Every row belongs to one group in each of 3 separate groupings. Each group adds its own fixed numbers to the row, and there is some noise. The rows also spread widely along 13 directions, which tell nothing about the answers.
Known rows, each followed by its group in each grouping:
[  1.9  17.1 -10.9 -30.1   1.4  -4.0  -9.2  -8.3 -16.4 -53.2  -1.6   7.0
   1.8  14.1  -8.3  -0.3  22.3   1.2   5.6 -20.5 -16.6  -1.2 -24.1   2.6
 -28.9 -10.8  27.5 -24.0 -13.7 -22.9  -1.4  10.3  -9.1  13.5   2.7]  J_843 J_94 (3)
[  8.0   1.6   2.8  -8.3 -15.7 -15.7  -0.9  -4.4   0.6   6.3  -1.0  -3.9
 -14.6   9.3   6.0 -10.5 -13.6 -29.1  -0.5   2.2  -4.9  15.7   2.3  11.6
 -15.9  -1.2  -4.4   7.3 -11.2   0.9  -6.9  12.7  -0.2 -10.6   7.2]  J_133 J_405 (4)
[-14.0 -11.5 -18.7   2.4 -14.2 -18.7 -15.5 -29.9  18.4  -6.7  -7.3  -1.5
  31.8   9.2 -22.0   1.3 -12.0 -13.3 -19.5  -1.9   4.7   9.9 -17.1   7.3
   0.8 -14.4  -0.4   1.0 -29.0 -33.8 -12.7   6.5  -4.4 -21.2 -21.4]  J_328 J_287 (2)
[ -4.1  18.7   1.7  -2.1  -1.2  10.8  42.1   0.4 -22.3   3.6 -17.4  -1.5
 -16.9  -2.2  -2.2 -23.5 -29.1 -10.9   2.9   3.3 -16.7 -12.7   5.5  -1.0
  44.0  17.7   7.6  -1.7  18.0   3.8  28.9 -18.2  -3.2   9.1  22.7]  J_843 J_795 (1)
[ 13.1   6.7  10.0 -13.4  -8.0   4.4   4.7   8.3  -5.9  21.4  10.5   3.5
 -25.5  13.4   9.8   9.5 -13.1 -14.1   9.7  -1.7  -5.2  17.1  21.9   2.9
  10.2  -3.0 -14.8  19.4 -11.7   2.5 -14.9  -2.6 -12.8  -1.3  28.1]  J_328 J_405 (1)
[ 26.1  13.8  11.3   5.9   0.9  11.1   8.8   8.5 -10.7   0.0  16.6  -0.6
 -28.0   2.8  13.2   1.4  18.3  -4.1  -5.0  13.0  -1.9  -3.8  27.3   7.2
 -10.4   9.9  -6.9  -6.1   5.9 -11.2  28.4  -3.6  -9.7  -4.0  -5.4]  J_216 J_287 (2)
[  8.1   2.1   6.0  11.4  -3.6 -18.8   5.9  19.7  16.1  36.0 -13.8 -19.3
   2.1   1.9 -12.8  19.1 -22.9  18.1   8.6  12.2 -13.1  -6.6  24.2 -11.3
  10.0  -7.7   2.9   9.3  14.4  -2.4  16.3   4.3  -7.9  24.1  26.6]  J_819 J_863 (4)
[-19.3  23.5   5.8  -8.0   0.9   3.4  41.9  -4.9 -16.4  15.7   7.0  11.2
 -25.0  -0.5   1.3 -44.0  -2.3 -21.7 -18.4   5.8 -12.4 -19.3   0.2  14.7
   9.6  -9.9  -3.0  -8.0  29.3  15.0  -6.3 -20.9   9.3  -2.0  -0.4]  J_216 J_94 (0)
[-16.1  15.0 -12.3  -0.2  -7.8 -19.7   9.6  -1.6  -8.7  12.6   9.6 -12.0
  -5.2 -10.7  -3.1  -3.5   6.6 -15.1  -8.8  29.0   0.9   9.1   3.7  12.5
 -12.2  -9.6 -24.1  12.4 -25.4   7.8 -10.2 -13.4  21.8 -15.2 -14.1]  J_367 J_795 (0)
[ -5.7  12.7  -3.1 -27.5   3.0   7.4   0.0  -1.6 -19.1 -23.5   3.0  17.8
  -1.2   4.6   5.4 -20.5  -1.1 -20.6 -19.5   3.9   6.4   5.2  -7.2   7.0
  -1.9  -4.3  -0.2  -6.4 -11.9  -9.6  -6.5   0.0   2.7  -0.1  -5.7]  J_367 J_863 (3)
[-22.7  10.3  -0.4 -18.2   4.6 -13.7   2.0  12.2  -2.1  12.1  -8.6  -0.3
   1.3 -16.4  -0.8 -14.9  -6.0  -8.7 -11.0  26.4  -6.3  -2.7   7.5   1.1
 -18.6 -10.7  -4.0   6.4   7.1  24.3  -9.2 -13.5  19.5   9.5   2.5]  J_133 J_405 (3)
[  2.7 -14.6  11.2 -20.8  -3.3   5.9  21.2   9.2  -6.4  22.9   9.7  21.7
   3.1  23.2   9.2  -6.8 -14.9  -9.5  -7.3   0.8  15.8 -20.3   9.0 -21.9
  34.6 -11.5   7.7   8.0 -11.6   5.4   4.1  16.6  -5.2   0.8  -8.8]  J_819 J_795 (4)
[-45.7  16.2  18.3 -33.4  -2.2   5.8  26.2 -33.8 -16.4   8.2  25.5  25.0
   3.0  -8.7   3.5 -33.5   1.0  -8.8   6.2   5.9  -9.0 -19.9  -2.5  -9.7
   1.4  -9.1  -3.8  15.2  -6.7  13.0 -25.4 -38.7  10.0 -24.2  -3.5]  J_133 J_94 (2)
[  0.1  -2.9  17.5 -15.2  -8.7  14.8  12.7 -19.4  -7.6  17.4   8.7   6.9
   3.4 -13.5  18.7   1.8 -13.3  -0.4   1.0  16.7  15.0   7.4  32.9  -5.4
  15.7  11.5 -16.6  27.5 -27.2 -20.8  20.9 -19.5  -4.3 -21.7  -4.6]  J_216 J_405 (1)
[ 11.7  -9.2  11.0  -4.3   8.2   2.6  -1.0  18.2  -3.7  19.4  -0.8   2.9
   2.5  -2.7  13.7  18.7   4.9  18.0  -6.4  21.2  19.1  -5.4  33.3 -15.7
   7.3   3.1  -1.5  15.9 -10.0  -5.9  30.4   8.5  -2.3   7.1  -6.4]  J_843 J_863 (1)
[ -7.4 -18.1  -1.0 -27.0  -9.9  -1.6  -0.9 -21.8  15.9  -7.4  -1.7  -2.1
  28.4 -30.3  11.4 -12.4 -18.0 -12.3 -31.7  19.3  18.6 -11.1   3.9   0.6
 -10.0  -5.6   4.8  -0.7 -26.4 -14.4  13.9  -2.6  10.6 -16.2 -46.3]  J_843 J_94 (4)
[  0.6   8.2  12.6 -32.2  -1.0   2.8  -2.5 -12.6   8.6 -11.5   7.8   6.8
  -0.7  -0.6   1.6   1.2  -1.2   5.5   0.9 -12.9 -18.7   2.8   4.1   0.8
 -16.8 -15.1  13.6  -1.3  -3.1 -26.0 -14.6  -5.6 -23.1   9.8  12.0]  J_328 J_863 (2)
[ 14.3  14.7   7.5  -9.0  -4.9 -17.8  -5.2  -3.5  11.0 -10.0  20.2 -14.3
  -9.6   7.1 -11.4  19.0   9.4   2.3  17.5  -4.3 -34.2   3.5  -3.3   2.2
 -33.9 -17.8   6.1  -2.7  -7.1  -3.9 -15.5  -6.4 -10.8   2.2  10.3]  J_367 J_795 (2)
[  7.0   4.8  -4.0  -5.1   7.4   8.2  -8.0   1.7 -18.9 -21.9  19.1  18.0
  -6.2  26.1  -3.0   8.1  26.1   9.0   9.7  -2.1   3.2   5.5  -2.7 -10.6
 -10.2   3.4   4.7   3.8 -12.7  -2.2   8.3   2.1   1.1  -5.7   9.6]  J_367 J_795 (0)
[-24.9  28.6   1.0  -8.1   0.7  13.5  26.2   0.2 -51.3  -3.8  19.2  16.1
 -20.7  15.2   1.8  -7.1  23.0   0.6  21.1   6.7   3.0 -13.2   7.2  -7.7
  19.4   8.1  -8.8   3.9 -13.1  10.8   5.5 -19.2   9.5 -12.0  13.7]  J_133 J_287 (4)
[  9.0  23.9  -2.7 -25.4 -12.0  -3.3   3.4   5.6 -15.9  -8.8   7.5  -8.6
 -14.3  -5.2  -2.0   8.7  -9.4  -5.1  20.3  -8.2 -22.5  10.5   3.1  -3.4
  -2.0   1.3  -6.3   2.6 -26.2  -2.5 -10.8  -9.7  -7.4  16.4  24.4]  J_819 J_94 (0)
[-18.5  -0.5   1.0 -13.8  -1.2  -1.0  14.8  -6.1   4.6   8.7  -0.3  -2.4
  14.7 -18.5  -9.8  -6.3 -19.4  -7.0 -19.1  20.0  -5.4 -14.8   2.6  -3.4
   4.8 -14.2  -4.0  -2.9  -3.9  10.6   2.2 -26.6  12.5  -2.2 -14.3]  J_216 J_795 (1)
[-21.8   5.9  -7.5 -22.5   1.8  -1.0   6.2   5.3  -7.0   2.9  -8.0   4.5
  18.3 -10.3  -4.3  -2.3 -15.3  -2.6 -15.5  15.1   2.8  -6.3   4.9  -4.1
  12.1 -12.6  -2.9   3.6 -11.1  -1.1  -4.4  -9.5  10.2  11.2  -7.6]  J_133 J_405 (3)
[  3.2  -6.8  -4.7  -6.7   0.0  27.4 -12.2   0.3  -6.0  -2.3  20.9  11.8
   5.7  11.8   4.3  15.0 -10.0  -0.6 -18.6   7.6  22.4   3.6  18.7  -8.0
  18.6   2.1 -15.1  15.4 -18.9  -6.9  -0.6 -13.6   1.3 -10.4  -8.6]  J_843 J_405 (0)
[-24.2   1.0  -5.2  -9.9   9.8  20.2  -4.2 -15.8   1.6 -17.6 -11.3  21.4
  16.0  12.3 -11.8  -7.0  -7.6  17.6 -13.0  -4.9  -2.1   0.5   1.4  -2.5
  15.4  -1.4  12.6   3.8  17.0 -29.5   1.4 -20.1 -15.6   2.8  21.5]  J_328 J_405 (2)
[-14.5  -4.2  -2.4   0.3  17.1  -5.8   6.9  30.3  -8.6  23.4   6.5  12.3
   6.6   9.7  -3.9   5.7  10.2   3.1 -16.3  26.5  16.7 -29.2  12.0 -16.8
  12.7 -13.6  -6.9   9.6  -1.9  26.9  -1.9   1.4  15.1   6.2 -14.5]  J_843 J_863 (2)
[ -4.3  -0.8   8.3   6.5   4.8  -8.0  18.8   9.3   1.6  37.9   7.9   8.4
  -1.8  22.5  -9.7   6.2  -2.2   7.7  -1.6   8.0  -1.4 -21.0  13.8 -16.1
  25.9 -18.9   2.6   8.6  11.1  11.2   3.7   0.3  -3.0   4.0   4.9]  J_819 J_795 (1)
[ 25.2   5.2   9.7   6.8   3.9   3.4   3.1  24.1   6.2  14.3  14.2 -11.0
 -18.8   3.3   7.0  16.8   5.7   6.2  -8.7  15.7  -3.9 -11.8  30.4  -3.0
  -4.2  -1.9  -1.8  -1.5  14.7   2.5  18.7  -0.4  -9.3  10.6  -5.1]  J_843 J_287 (2)
[ 14.4  -1.8   6.9  -4.2 -10.8   0.3 -20.6  -5.1  -3.8   1.5  -5.5  10.6
  -3.3  23.6   4.0   2.7 -10.7  -2.7  11.4  -6.0   4.6  31.9  10.7  -6.9
  -5.5  18.7   2.7  15.8 -13.4 -23.1  11.2  16.1 -14.2  -2.3  27.1]  J_133 J_287 (3)
[ 10.2  -5.7  12.2 -24.3  -2.6  10.9  -1.5   1.5   5.0   0.3   0.7   1.2
   4.1 -17.0  14.6  -5.3 -21.1  -4.2  -1.7  17.8  -0.2  -0.3  18.0 -16.5
  -8.9  11.8   5.0   8.8  -6.1   6.7  19.6 -14.0   5.0   1.1   0.2]  J_843 J_795 (3)
[ -5.8   5.7  10.0 -25.7   1.1 -23.1  33.4   9.7 -11.9  26.0 -12.3  -1.3
  10.6  -8.2   1.5  20.6  13.8  34.1  31.9  -2.5  -8.1 -14.4  13.7 -19.1
  17.3 -16.0  18.9  11.4 -19.9 -19.1  15.1  12.6 -14.8  24.7  14.6]  J_328 J_94 (1)
[-16.2  11.1   0.2 -22.8   1.4   0.3  -1.2 -19.7   2.8 -10.2 -13.9  13.4
  -2.7   1.6  -3.4 -38.2 -15.7  -8.6 -26.1  -6.5 -12.8   9.9  -8.9  13.9
  -9.2  -5.2  11.8  -4.9  18.5 -19.7  -7.0  -7.2 -10.7   9.9  13.8]  J_819 J_863 (0)

New rows, each followed by its group in each grouping:
[-14.7 -11.8  15.7   1.9   9.4  -3.1  24.5  -8.4   8.7  20.2 -12.0  10.3
   9.1   5.5  -0.6 -24.1  -6.9  16.9   8.7  12.2  -5.3 -28.3   6.4 -23.0
   2.4   5.5  32.2   7.5  38.4  18.4  34.6  -6.9   7.7  -3.9  12.8]  J_843 J_795 (4)
[-16.4   4.7  -8.8 -23.4   9.3  -0.4  -6.6  12.3 -10.2 -16.6 -27.4   4.7
  15.9 -11.0 -13.7   6.0 -13.9  15.7   4.2   1.5 -10.1   6.1  -4.2  -9.5
   4.4  -0.3  11.4  -0.3  -5.6  -5.4   5.8  -9.9  -3.1  30.2  32.8]  J_328 J_863 (1)
[ -3.7   0.0   7.1 -10.8   6.9  20.1  12.9   8.4  -4.6  12.5  10.7  19.1
  -3.4  11.6   6.9  -2.6  -6.5   0.3 -21.5   6.8  10.1 -13.8  19.5  -6.9
  28.5  -7.4  -3.0   5.5   7.4 -10.6   0.0  -5.4 -10.6   3.9  -3.6]  J_328 J_863 (2)
[  0.7  16.2  -0.3   1.9  -8.4   8.5   3.3  -4.4   5.7   9.2  -7.7 -17.3
  -9.9  -8.5  -6.4   0.5 -29.1   4.0  -6.5   5.9 -14.4  11.3  19.1   8.0
  11.2   9.3  -7.0   6.8  13.3 -13.7   7.0 -26.5  -7.8  11.1  22.0]  J_843 J_287 (0)
[-11.1   6.5  -9.5   2.7  -6.0  -5.3  -8.9  -6.2 -11.1  11.6   6.9   6.3
   0.7  33.1 -12.6  14.3   3.9   4.7   3.8  -5.0   9.1  15.2   2.9  -0.5
  13.2  -5.9 -11.6  18.4 -24.0 -17.5 -16.9   1.4  -6.1  -6.4  12.6]  J_843 J_287 (0)
[ 11.6   3.4  -5.8  -3.6  -2.4  24.9  -3.5  -7.9  -3.7 -13.5  23.4  12.8
  -4.0  34.5  -9.6  16.6  -1.2   4.3 -17.5 -22.6   2.1  -0.7   2.3   2.9
  22.4 -17.2   2.8  -9.7  -2.1 -33.1 -11.4   0.6 -21.5   4.3   2.7]  J_328 J_863 (0)
[ -0.4  15.6  15.6 -19.1  -5.7 -12.8  29.2   0.6  -5.5  37.4   4.3  -4.2
 -23.2  -7.7  21.5 -10.8  -1.5  -3.8   2.2  16.0  -6.4   2.7  27.1   4.5
   0.9  -2.5  -7.4  19.3  -5.1  -4.0   0.9  -2.9  -2.4   1.3   4.1]  J_843 J_795 (0)
[ -4.9  -1.3   2.0 -14.0  -3.8  13.6 -16.0 -14.0   1.1  -6.5  26.7   7.7
  -0.3  11.0  -2.3   7.6  -7.8 -13.8 -14.6   5.8   5.0   3.5   3.5  -2.8
  -8.2 -10.7 -12.3   6.6 -19.4   6.6 -19.9 -19.8   4.0 -21.3 -10.5]  J_843 J_795 (1)
[  5.3  -3.7  -5.0  -7.0  -2.3 -13.1  15.5   3.8  -2.3  10.6  -8.1   7.0
  -5.2  15.3   2.3  -4.1   0.8 -12.8 -17.5   0.6   6.7   1.6   1.6   8.1
  12.9 -15.3   6.9  -2.3  -8.4 -16.4   4.8  22.3  -7.7   1.5  -9.9]  J_328 J_795 (1)
[ 12.6  25.6  -5.3  -1.0  -1.7   3.4   6.1   4.8 -11.4 -25.3   2.0  -8.0
 -17.3  11.1 -11.5   5.2   0.3  -3.3   1.2  -8.4 -22.5   4.5  -1.9  13.1
   5.8  -0.7   2.5 -14.4   4.0 -23.1   5.2  -5.0 -19.0  13.7  15.6]  J_367 J_287 (2)
[ -0.8   3.5 -18.7  -8.4  -6.4  -3.6 -12.4  -5.3 -16.9 -29.1  -1.1  -0.1
   4.6  -4.9  -5.1  -4.9   1.6 -23.1  -8.9  11.2   4.8   7.4  -9.8   4.2
  -8.6   4.5  -8.5  -5.2 -34.0   1.7  10.5  -1.9  10.6 -13.0 -12.2]  J_819 J_405 (1)
[-14.4 -25.3  -5.9  -7.8   4.0  -6.0  -0.6   8.9  -3.7  15.9   0.0  23.8
  28.2   9.0  -2.7  -5.3  -5.3 -14.5 -15.6  21.8  30.0 -11.6   0.8 -18.0
  12.7  -4.2  -8.4  20.1 -26.9  15.7   1.8   7.4  16.4 -16.1 -23.1]  J_216 J_405 (2)
[-12.0  -0.4 -16.2   4.5  -8.0   9.5 -15.1 -13.2  -0.9 -16.5  -7.1  -6.7
  15.8   6.2 -17.5  10.1 -28.8  -5.3  -2.9   5.4   3.0   7.2  -0.7  -2.1
  12.7   8.5  -8.3   8.7 -15.5  -9.9   3.5 -19.3   4.2 -11.8  11.8]  J_843 J_405 (4)
[  6.0  14.8 -20.0   2.3 -13.9   6.2 -12.4 -16.4   0.0 -29.7  17.2  -6.0
  -5.7   6.5 -15.6  -2.4  -4.9 -21.6 -25.3  -4.4  -8.4   5.3 -10.5  16.8
  -8.0  -8.5  -9.6 -18.3 -10.1 -16.0  -9.5 -11.9   1.0  -9.4 -13.6]  J_819 J_94 (0)
[  5.0  -8.0   1.3 -12.4  -2.1  26.4  -3.0  -7.9 -13.8 -15.7  29.5  27.3
  -2.9  25.5  -2.2 -10.3 -11.6 -26.3 -10.4  -3.6   9.4 -12.8  -8.1 -17.8
  18.6   1.7  -2.7  -2.4 -14.7  22.8  -2.1 -10.0   5.7 -21.8  -9.4]  J_819 J_795 (1)
[ 13.2  -4.5  -3.4  -9.5   2.3  20.2  -1.3  17.9  -2.2   0.6   5.7   6.0
   0.1   9.7  10.7  22.3   0.7  10.7 -32.9   6.8  23.3  -4.4  28.1   2.7
  19.2 -15.8  -3.0  -6.1  -8.1 -36.5  12.6  13.6 -15.4  13.7 -16.0]  J_328 J_863 (4)
[  2.2 -10.6  -7.6   4.2 -16.9 -31.0  15.5   4.4  -1.0  22.6 -14.1  -9.8
   3.4  -2.2   1.7  -4.9 -12.6 -20.3  13.8  17.6   4.1   5.1   0.4  -5.4
  -1.1   5.5  -2.1  13.7 -27.1  13.7  15.7  17.9  15.4 -14.7   0.3]  J_328 J_795 (4)
[  8.4   2.9   4.7   8.4 -16.7 -19.7  25.0 -18.1  -6.8  15.3  12.0  -8.8
  -4.4   5.1  -5.0  -2.9  -1.5 -15.9  20.9   5.0 -10.5 -11.9  -2.0 -10.9
   8.2   3.7   2.8   4.8 -20.6   6.9  21.4   0.7   3.0 -24.4  -8.2]  J_819 J_795 (1)
[-34.0   7.9   3.7 -24.3   0.2 -16.4  27.3 -25.0 -14.9  10.9  -5.1  21.9
  12.4   2.9   0.8 -36.3   3.3 -11.4  -6.1   3.0   1.8 -17.1  -9.2  -2.5
  14.5 -10.4   7.4   9.2 -15.0 -14.0  -4.5   2.7  -2.7 -12.9 -12.6]  J_819 J_863 (2)
[-15.1  12.6   9.0  -7.1  -0.7 -24.9  23.7  15.0  -8.0  59.2 -19.3   8.3
 -19.8   9.4   9.3 -24.9  -8.2  -5.1  -3.5  14.3   1.7  11.4  21.2   7.7
  16.7  -4.6 -10.8  25.9   9.2   1.1  -6.5  11.4  -3.7  13.7  23.3]  J_819 J_287 (0)
[ 18.1 -19.1   3.4   5.9   2.3  -2.6  -7.8  -5.4   1.0  -0.1  10.6  25.9
   6.9  46.3  -1.2  -6.8  18.6  -6.8  -7.1  -5.7  20.3  -0.4  -6.3  -9.8
  -0.2  -4.2  18.9   1.9  -1.2 -11.9  16.2  35.8  -6.0 -16.0 -12.7]  J_367 J_287 (3)
[-10.7   0.6   7.2  -7.4  10.4  13.5  35.6   0.9 -22.1   6.1   7.1  16.4
  10.1 -11.3   8.7 -23.8  11.1   0.2 -12.3  26.7  17.3 -38.2  12.4 -16.4
  17.2   3.8   8.1  -4.3   6.8  11.4  41.2 -12.2  19.0  -9.4 -27.8]  J_216 J_863 (3)
[-18.6   0.3  -2.0   2.8   8.2   5.5   3.3   8.0  -8.9  11.4   2.8   2.5
  15.1 -10.6   1.8  13.7   6.9  20.6   2.2  37.2  14.3 -14.8  25.1 -20.9
   8.0  10.4  -9.5  20.7 -13.6   5.4  25.6 -21.7  14.6  -8.7  -6.2]  J_843 J_795 (2)
[ 39.6  -1.3  -5.9 -14.5 -16.0 -20.6 -14.9  -4.9  11.7 -31.4   1.7 -27.6
   4.4  -9.7  -5.2  21.4   3.2  -0.6  17.7 -13.0 -24.7   8.7 -12.3  -2.3
 -38.7   0.2  23.7 -18.7 -27.1 -13.1  18.4  17.1 -10.3  11.4  -5.1]  J_843 J_287 (0)
[ -5.8  -8.0  -0.1  -1.6  -3.2  -0.2  -0.4  -4.8  16.8  11.2   2.8 -11.0
  31.7 -18.7 -10.9  18.8 -20.3  15.1  -9.5  21.7   3.2  -8.6  16.3 -11.9
  18.7  -6.5  -6.8  11.3 -15.9 -17.3  11.7 -19.6  -1.0  -1.4 -17.7]  J_367 J_287 (2)
[ -6.9   5.1   2.1 -11.9  13.4 -13.1 -29.8  10.7   2.9 -11.8  -3.1  -0.2
   8.0 -17.7   2.3  12.7  33.2  30.0  13.8  28.7  -5.9   5.7  19.3 -12.0
 -54.9   5.3   4.3  12.2  -3.8   5.0  19.2 -11.1   5.6   5.3  13.9]  J_819 J_405 (2)
[  4.9  -9.3  -4.6  24.2  -1.6 -14.4  -5.2 -14.2  14.6   1.9   1.5  -6.9
  10.5   6.5 -11.9  -5.6   8.0   3.3  -4.9  13.0  -0.5 -10.5  -3.4  -5.5
 -22.6   3.7  13.9  -0.8  12.2   6.4  26.0   2.9  12.5 -16.9 -10.5]  J_843 J_863 (0)
[ 19.7   0.6   2.8  12.0   4.5   4.5  -7.6   8.8   2.6 -12.2  12.2  -3.1
  -5.2  13.1 -14.3   9.9   6.7  13.8  15.3   0.7 -16.5  -3.1   0.7 -14.4
 -13.0   8.8  13.7  -4.5  19.3  17.6  21.2  -8.1   2.3   5.9  22.3]  J_367 J_287 (0)
[-15.7   4.6   7.2  -2.3  13.5  -6.6  11.4   4.6   1.6  19.3 -15.7  13.3
  13.6  20.6 -12.4  -1.8   2.7  29.7   4.0   3.0  -3.8  -5.5   8.5 -11.6
  16.0 -10.3  20.1   9.3  25.7 -17.4  12.0   1.8 -11.2  19.3  24.5]  J_367 J_287 (3)
[ 13.4  -1.8   4.2   4.8  -9.0 -15.2  20.5  -2.5  -5.5  15.5  17.8   3.0
  -7.0  29.6 -10.2   6.8   1.0 -15.4   8.3 -10.7  -6.2 -12.9  -5.6  -5.4
  15.4 -16.9   6.6  -1.5  -9.8  10.8  -4.3  17.1  -4.9  -8.8  -6.6]  J_133 J_405 (1)
